The same things were measured in two ways. Each way mixes the same 11 hidden numbers, adds some noise and spreads widely along 7 directions of its own, which tell nothing about the thing.
In the rows, zero is written as 128.
Some things both ways: the first way, then the second way.
[121 165 135 137 110 150 145 137 139 164 162 145 110 140 112 158 164 129
  76]
[143 134 111 133 115 127 128 125 128 122 134 145 150 148 135 120 118 135
 110 115 175  97 106 124 134]

[151 145  67 115 139 192  76 121 158 127 159 154 135 158 117 160 120 116
  98]
[153 147 107 133 121 109  98 104 144 111 115 143 127 135 115  88 110 112
 125 134 145 114 133 137 111]

[ 91  83 120 153  87 110 136 148 129 117 125 125  60 132 168 112  96 100
 132]
[121 141 123 114 113 145 120 123 121 150 132 158 132 123 125 122 115 110
 145 132 162  99 121 117 134]

[105 116 106 130 133 120 151 145 129 128 144 132 106 121 148 113 124 131
 128]
[115 166 111 107 159 172 131 105 126 156  96 125 142 116 131 107  96 151
 190 158 152 105 163 112 107]

[153 135 122 156 134 174 128 150 157 103 159 133 101 190 111 162  97 142
 113]
[167  80 166 127 129  88 140 146 133 135 155 110  54 128 103 130 150 124
  72 105  93 136 137 167 118]

[ 68  88 177 175  96 138 152 122  86 214 111 155  93  69 129 122 118 158
 180]
[151  85 126  98 125 117 185 159 101 115 197 184 125 135 100 189 139 152
  78 129  92 136 103 148 150]

[121 139 130 132 114  93 143 102 111 176 125 101 103  74 141 108 123  90
 101]
[ 92 179 117 143 167 149 132 133 145 167  84 154 134 112 157 130 111 139
 178 171 122 121 156 105 100]

[180 128 134 182 107 124 142 162 192 110 168 126  58 177 108 142  96 168
  99]
[160 118 163 135 142  92 133 166 147 167 136  87 109 129 146  86 107 136
 138 167 126 160 166 163  98]

[173 193 160 182 119 133 119  88 121 197 113 133  93 168 100 109 131 127
 110]
[158 113 132 133 136  93 126 136 122 131  96  93 104 115 100  89 123 134
 123 125 114 137 150 169 134]

[101 154 120 149  80 142 105 144 124 182 198 110  83  94 115 174 129 129
  95]
[153 112 136 116 119 139 133 118 134 135 143 133 124 174 122 118 141 166
 136 135 160 116 125 113 143]

[110 111 154 151 103  88 169 147 125 144 129 119  57 115 153  85 111 127
 136]
[100 130 105 176 168 111 127 148 134  96 130 128 151 116 153 134 127 125
  96  94 111 140  95 118 149]

[124  90  66 153 120 121  90 105 151 152 163 108  75 102 149 142  71  96
 129]
[163 129 138 148 106 114 105 132 115 123 109 119 122 195 123 126 115 145
  95  97 173  62  83 139 161]

[ 97 143 141 130 125  90 176 141 105  88  96  85 128 108 158  86 111  87
 111]
[121 145 121 111 123 192 137 113 134 173  99 147  93 127 114 129 138 139
 164 153 154  82 125 117 128]

[ 82 167 152 128 102 143 156 197 107 126 189 132 104 126 176 161 181 155
 109]
[ 87 108 108 131 124 132 147 128 102 119 134 154 143 108 108 115 133 141
 161 136 117 173 113 111 161]

[184 146 129 140  99 126 168 171 120  64 168 131  98 183  90 134 122 114
 115]
[198 116 133 117  95  89 113 125 137 120 154 129  85 143 122  88 113  89
 109 122 142  98 128 168 118]

[126 136 101 156 112 158  66 143 180 146 141 128  90 147 102 139  61 113
 134]
[152 152 140 149 135 132  89 142 144 136 106 128 117 153  90 122 142 114
  92  97 135  70 110 148 168]

[ 77 110 133 112 131  96 163 144 102 121 112 103 146  63 190 112 130 122
 127]
[140 115 129 119 107 149 142 120 135 135 131 161 109 128 115 169 161 132
 156 139 154  99 115 129 142]

[151 139 126 142 131 145 131 132 117 131 140 112 108 153 148 131 121 141
 114]
[147 140  99 157 154 103 136 108 177 113 114 171 124 140 117 125 123 145
  88 128 141  95 117 129  90]

[142 118 124 161 113 101 149 142 113 149 140 133  79 141 118 127 127 117
 110]
[115 117 114 117 190 128 155 121 123 149 144 147 168 105 144 167 144 171
 134 100 135 120 142 100 155]

[130 153 121 128 132 153 131 112 128 150 120 117 135 145 157 131 143 120
  97]
[134 126 135 131 151 114 125 138 142 159 123 130 128 132 113 139 122 139
  82  97 151  88 120 140 129]

[161 100 124 144 114 117 143  79 124 182 114 106 116 114 144 143 105 110
 139]
[121 157 117 172  84 121 151 141 127  74 103 182 131 137 134 108 111 109
 181 152 162 109 101 108 110]

[126 134 129 139 138 123 145 142 146 114 118 141 126 119 114 100 110 136
 123]
[179 147  92 122 118 144 125 105 159 118 125 154 126 154 119 136 119 131
 112 158 156  74 105 152 111]

[119  84 142 199 115  93 160 123 123 132 111 113  75 139 143 122  77 118
 160]
[157 111 146 153 114  84 155 166 122 120 149 157 109  92 116 155 129 111
  75 115 109 110 101 163 126]

[132 141  89 122 122 113 138 166 123 115 166  94 121 146 123 173 114  97
 109]
[ 87 149 119 160 154 124 100 122 111  83 114 105 175 116 127 100 117 117
 113  71 149 138 133  95 138]

[120 140 102 121 108 132 104 171 141 145 134 117  93 137 121 132 103 110
  94]
[108 135 115 138 127 130 117 137 124 101 133 127 141 105 140  72 146 103
 141 137 108 208 162 107 126]

[114 160  82 112 116 124 105 131 170 142 168 100 141 109 157 167 130 109
 104]
[ 98 168 116 137 142 142  87 132 129 123 113 106 186 112 122 103  92 114
 155 145 156 145 146 125 117]

[101 115 119 106 127  89 178 178 107  86 137 105 120 107 186 114 115 102
 157]
[107 113 105 118 107 152 150 135  91  97 126 149 109 109 103 146 138 109
 153 128 104 137 101 134 162]

[139 123 139 129 115 109 166 145 117 108 130 118 116 106 108 100 105 123
 133]
[128 107  95 122 132 142 148 117 120  87 161 139 133 146 134 114 131 145
 150 145 109 164 113 116 146]

[106 123 148 128 138 130 168 158 125 127 141 145 100 128 156 114 131 122
 139]
[129 124 147  79 129 164 137 137  91 177 130 124 112 150 107 160 126 153
 150 135 132  99 143 133 156]

Other things, the second way, with their names:
(56): [ 87 176 140 132 146 189 129 131 136 166 108 148 137 135 141 131 116 141
 182 158 155  93 136  86 120]
(578): [ 93 114 117 143 115 143 131 142  75  98 113 116 134 110 109 110 142 122
 155 100 118 149  99 115 199]
(342): [113 120 154 155 141 114 127 139  97 138  96 103 129 127 122  93 130 153
 158  93 135 123 125 107 180]
(523): [107 128 117 118 121 118 186 162  76 129 125 135 115  81 156 106  75 128
 150 173  95 171 142 139  89]
(576): [147 111 142 130 101 110 138 141 152 135 133 141  87 146 119 117 127 129
 140 181 128 153 141 150  87]
(118): [186 106 148  90 141 119 143 148 137 162 191 111 122 139 132 122 115 142
 112 141 141 114 143 161 123]
(386): [116 111 139 137 150 177 202 139 125 155 115 134  92 104 142 140 159 184
 183 157 115 124 125 103 139]
(596): [120 126  98 151 142  92 120 119 139 100 137 154 130 121 141 137 113 115
  73 120 110 146 101 131 110]
(347): [119 100 136  90  88 130 105 107 102 151 132 138 111 150  97  94 141 140
 139 144 139 176 155 117 141]
(172): [107  95 121  98 132 145 146 157 102 119 182  98 141 146 151 128 128 133
 106 140 117 193 135 126 126]
(527): [134 131 104 104 144 130 104 122 124 140 116 131 128 150  99 122 122 123
 127 111 127 106 130 144 163]
(326): [148 138  96 119 167 134 132 109 166 147 147 173 140 120 131 166 132 149
  86 144 124 105 124 136 112]
(180): [154 145 111 136 131 128 130 108 144 128 125 151 142  91 140 104 131 121
 164 132 163 111 143 119 123]
(537): [145 148 117 135 111 148 154 105 158 131 128 181 102 115 138  84 122 141
 209 197 135 124 143 107  97]
(167): [120 112 102 102 139 127 141 135 127 124 176 160 149 136 122 160 116 135
  71 137 119 152 118 135 112]
(17): [102 138 107 173 153 122 141 135 125 105 115 155 141  79 142 116 143 129
 142 125  97 156 115 105 152]
(16): [111 145 124 142 132 124 127 135 124 104 139 145 136 137 148 125 111 113
  97 112 145 121 126 105 101]
(429): [109  98 143 136 150 108 149 178  87 107 154  92 134 100 119 102 126 131
 145 119  76 201 141 142 165]
(89): [133 149 109 155 157 121 127 120 174 136 131 179 135 117 142 143 137 130
  92 123 146  93 112 116 109]
(382): [145 104 149  74  98 160 133 126  86 148 126  82  84 168  89 112 109 147
 115 129 149 109 144 151 118]
(430): [120 119 110 101 141 139 149 125 102 130 136 117 138 147 141 117 109 159
 126 136 135 143 141 119 115]
(279): [118 137 102 114 140 144 132 152 136 130 141 147 128 116 114 168 119 110
 115 163  99 137 117 166 124]
(601): [151 110 143 131 131  83 108 140 114 113 174 115 153 157 137 154  99 135
  68 111 141 133 117 145 118]
(135): [113 156 146 127 138 146 143 150 128 179  80 128  81 120 141 133 108 133
 146 175 115 107 157 137  86]
(85): [108 145 144 146 137 126  76 113 120 135 107  92 134 132 132  63 116 122
 158 101 148 140 146  99 151]
(582): [140 142 153 125 108 150 108 125  92 141 102 100 148 142 112 104 121 146
 148 100 187  82 129 118 160]
(138): [ 99 142 151 149 126 143  63 115 126 160  80  78 127 160 111  77 110 140
 167 122 167 113 117 114 160]
(456): [133  85 122 115 127 122 197 126 109 140 145 173 101 100 127 145 144 167
 143 135 111 135 120 118 138]
(616): [143 164 136 121 136 148 154 127 138 144 128 143 110 112 165 121 101 130
 178 179 141 105 165 115  71]
(265): [127 127 150 104 135 120 106 156 127 172 142  80 108 153 132  91  89 122
  76 140 135 154 164 153  82]
(132): [101 131 130 114 148 183 144 129 122 164 143 146  93  74 118 132 131 133
 183 178  78 150 134 124 139]
(72): [170  96 108 128 116 114 145 116 135 113 140 169  90 140 108 161 167 136
  77 112 118 105  95 149 146]
(459): [168 112 148 127 144 107 140 161 151 157 151 108  87 119 134  98 130 126
 120 154 106 142 147 168 120]
(426): [100 162 125 133  87 172 115 146  97  95 103  92 143 138 133  96  86  95
 187 157 170 127 120 126 111]
(413): [125 142 125 134  96 126 129 132 118 142 101 131 110 109 144  91 103 110
 176 161 154 130 135 130 106]
(283): [163 164 126 134 169 117 117 143 149 170 137 155 135 136 133 170  84 131
  91 122 132  31  93 158 137]
(526): [119 151 121 176 142 123 157 153 139 123  98 169 111  87 149 138 141 122
 134 142  95 119 118 125 127]
(530): [115 107 126 107 176 122 154 143 127 140 180 127 154 119 140 140 109 160
 112 144 110 176 146 125 110]
(141): [104 171 104 170 139 131 125 127 138 110  68 173 119  92 111  99 135 102
 183 134 113 113 127 115 142]
(350): [169 120 160 112 114 123 112 133 122 147 131  87  99 179 123 122 118 131
 102  99 176  76 133 144 122]
(341): [ 98 150 133 142 188 102 120 135 134 142 127 140 158 117 157 129 125 136
 137 111 120 146 166  93 130]
(556): [115 121  95 120 144 129 174 149 117  84 170 193 131  91 113 160 132 120
 138 159  56 172 127 136 130]
(88): [155 174 100 129 174 147 122  94 166 147  91 142 131 150 118 150 106 162
 105 129 160  31 123 134  94]
(579): [119 108 141 140 138  95 122 141 134 136 166 103 115 114 172 119  93 122
  87 143 121 173 132 139  76]
(468): [ 84 106 105 106 165 160 139 127  91 149 144 116 156 126 136 170 123 167
 122  99 129 126  96 112 179]
(475): [147 118 120 117 138  94 140 141 156 146 162 172 109 111 129 157 131 111
  58 141 108 138 138 154  85]
(286): [139 134 140 127 134 141 140 148 122 166 126 136 111 101 149 140 134 109
 203 120 156  67 108 132 176]
(365): [111 115 140 115 139 114  98 116  98 166 102  79 126 135 137 115 108 159
 136 143 122 170 159 131 132]
(450): [127 108 112 112 170 102 101  96 138 112 159 136 153 137 103 173 142 138
  56  80 123 137 140 129 130]
(32): [ 90 165 126 145 200 134 101 141 141 123 150 105 175  93 162 140 109 111
 148 128 111 159 165 108 114]
(325): [171  96 128 116 175 141 159 122 156 155 187 144 108 136 133 163 152 171
 101 110 127  76  89 140 165]
(276): [151 145  74 159 131  79 139 125 161  76 116 167 165 151 149 143 102 120
 108 136 170 102 102 139  84]
(87): [164 154 100 133  88 140 143 106 145  91 101 148 123 163 136 103 108 135
 141 181 172 110 134 131  68]
(491): [143 133  99 168 125 106 120 145 153  80 156 158 129 142 149 150 121  99
  81 126 118 109  63 144 131]
(290): [188  88 135  80  96 127 134 111 138 147 183 117  95 185 134 103 124 155
 109 161 158 139 141 147 102]
(439): [187 103 115  92 102 134 161 126 111 104 170 123 148 149 125 134 133 136
 121 104 196  89 116 144 135]
(458): [171 153 129 128 124 152 135 122 147 145 105 157 104 134 107 111 142 138
 157 153 131  79 137 138 140]
(148): [137 100 136 108 173 130 164 133 119 150 153 138  94 124 119 178 140 169
 118 135  73 128 135 141 142]

Some of these things the first way, each followed by its name:
[145 130  64 137 106 144 100 119 182 115 142  87 101 158 124 162  77  89
  73] -> (265)
[121  99 115 143 126 128 167 128 178 101 184 123  44 171 196 130 122 116
  94] -> (579)
[130 107  98 164  96  93 114 161 129  92 165  94  47 141 137 120  70  90
 124] -> (85)
[162  64  94 171 132 141 141 170 195  73 130 151  91 177 101 140  65 166
 129] -> (530)
[126  76 111 152 113 115 155 139 140 128 134 115  62 152 133 141  81  97
 124] -> (16)
[ 92 134 130 183  98 145 102 195 193  89 199 147  52 145 126 163  93 155
 105] -> (138)
[168 112  99 186 128 109 113 113 169 127 120 123  64 176 102 120  61  88
 116] -> (17)
[ 63 163 102 105  97 103 118 204  58  94 205  60 104  81 224 160 151  82
  98] -> (347)
[ 96  80  99 121 132 125 135 122 165 124 130 100  95 112 190 113  81 101
 133] -> (56)
[193 160 110 132 115 133 108 124 140 116 117 131 107 175 116 103 102  87
 121] -> (527)
[189 182 141 155 119 154 115 119 155 156 145 147  80 208 114 131 124 101
 114] -> (141)
[125 161 137 131 144 144 154 165 154 121 143 156 110 170 131 129 138 127
 117] -> (578)
[113 117 103 152 134 152 135 142 164 125 149 134  84 177 137 153  90 119
 130] -> (382)
[167 128 125 166 128 177 120 136 199 157 131 174 118 171  58 156  93 176
 130] -> (429)
[143 149 137 171 115 122 138 159 153 104 152 138  79 162  96 130 111 112
  98] -> (326)
[119 172 108 122  94 109 152 202 112 107 210 107 108 133 124 173 169 127
  83] -> (180)
[116 131  82 121 148 162 105 157 138 114 157 139 127 134 137 156 114 121
 103] -> (72)
[124 138 117 148 170 113 146 157 144  77 156 151 112 128 140 126 129 125
  88] -> (365)
[152 131 115 160  95 103 142 169 145  85 171  97  60 175 128 149 100  96
  89] -> (89)
[144  89  37 119 131 123 105 111 156 112 141  81 123 119 139 158  64  85
 110] -> (350)
[102 116  67  79 109  85 140 155 134 113 189  71 137  54 155 151 108  92
 126] -> (32)
[102 102 128 170 139 111 173 172 170 123 162 111  60 149 142 134  92 154
 118] -> (386)
[161 141 100 120 104  92 153 126 171 124 151  79  79 152 143 136  99  69
  90] -> (172)
[110 190 178 179  88 130 142  78 138 252 187 127  15 143 138 149 154  84
  88] -> (135)
[130 160 128 148 140  98 160 122 118 138 130  99 132 130 127 128 130  90
 111] -> (582)
[141  54  87 130 153 100 165 130 135  54 103 123 142  89 142  74  67 119
 170] -> (283)
[160 159 149 179  94 164 116 106 157 171 143 156  52 202 104 153 129  98
  80] -> (475)
[155 193 132  85 110 104 179 138  67 136 183  78 161  93 138 152 162  77
 136] -> (556)
[150 114  91 102 127 110 126 128  94 144 148  98 108 103 164 119 124  92
 110] -> (341)
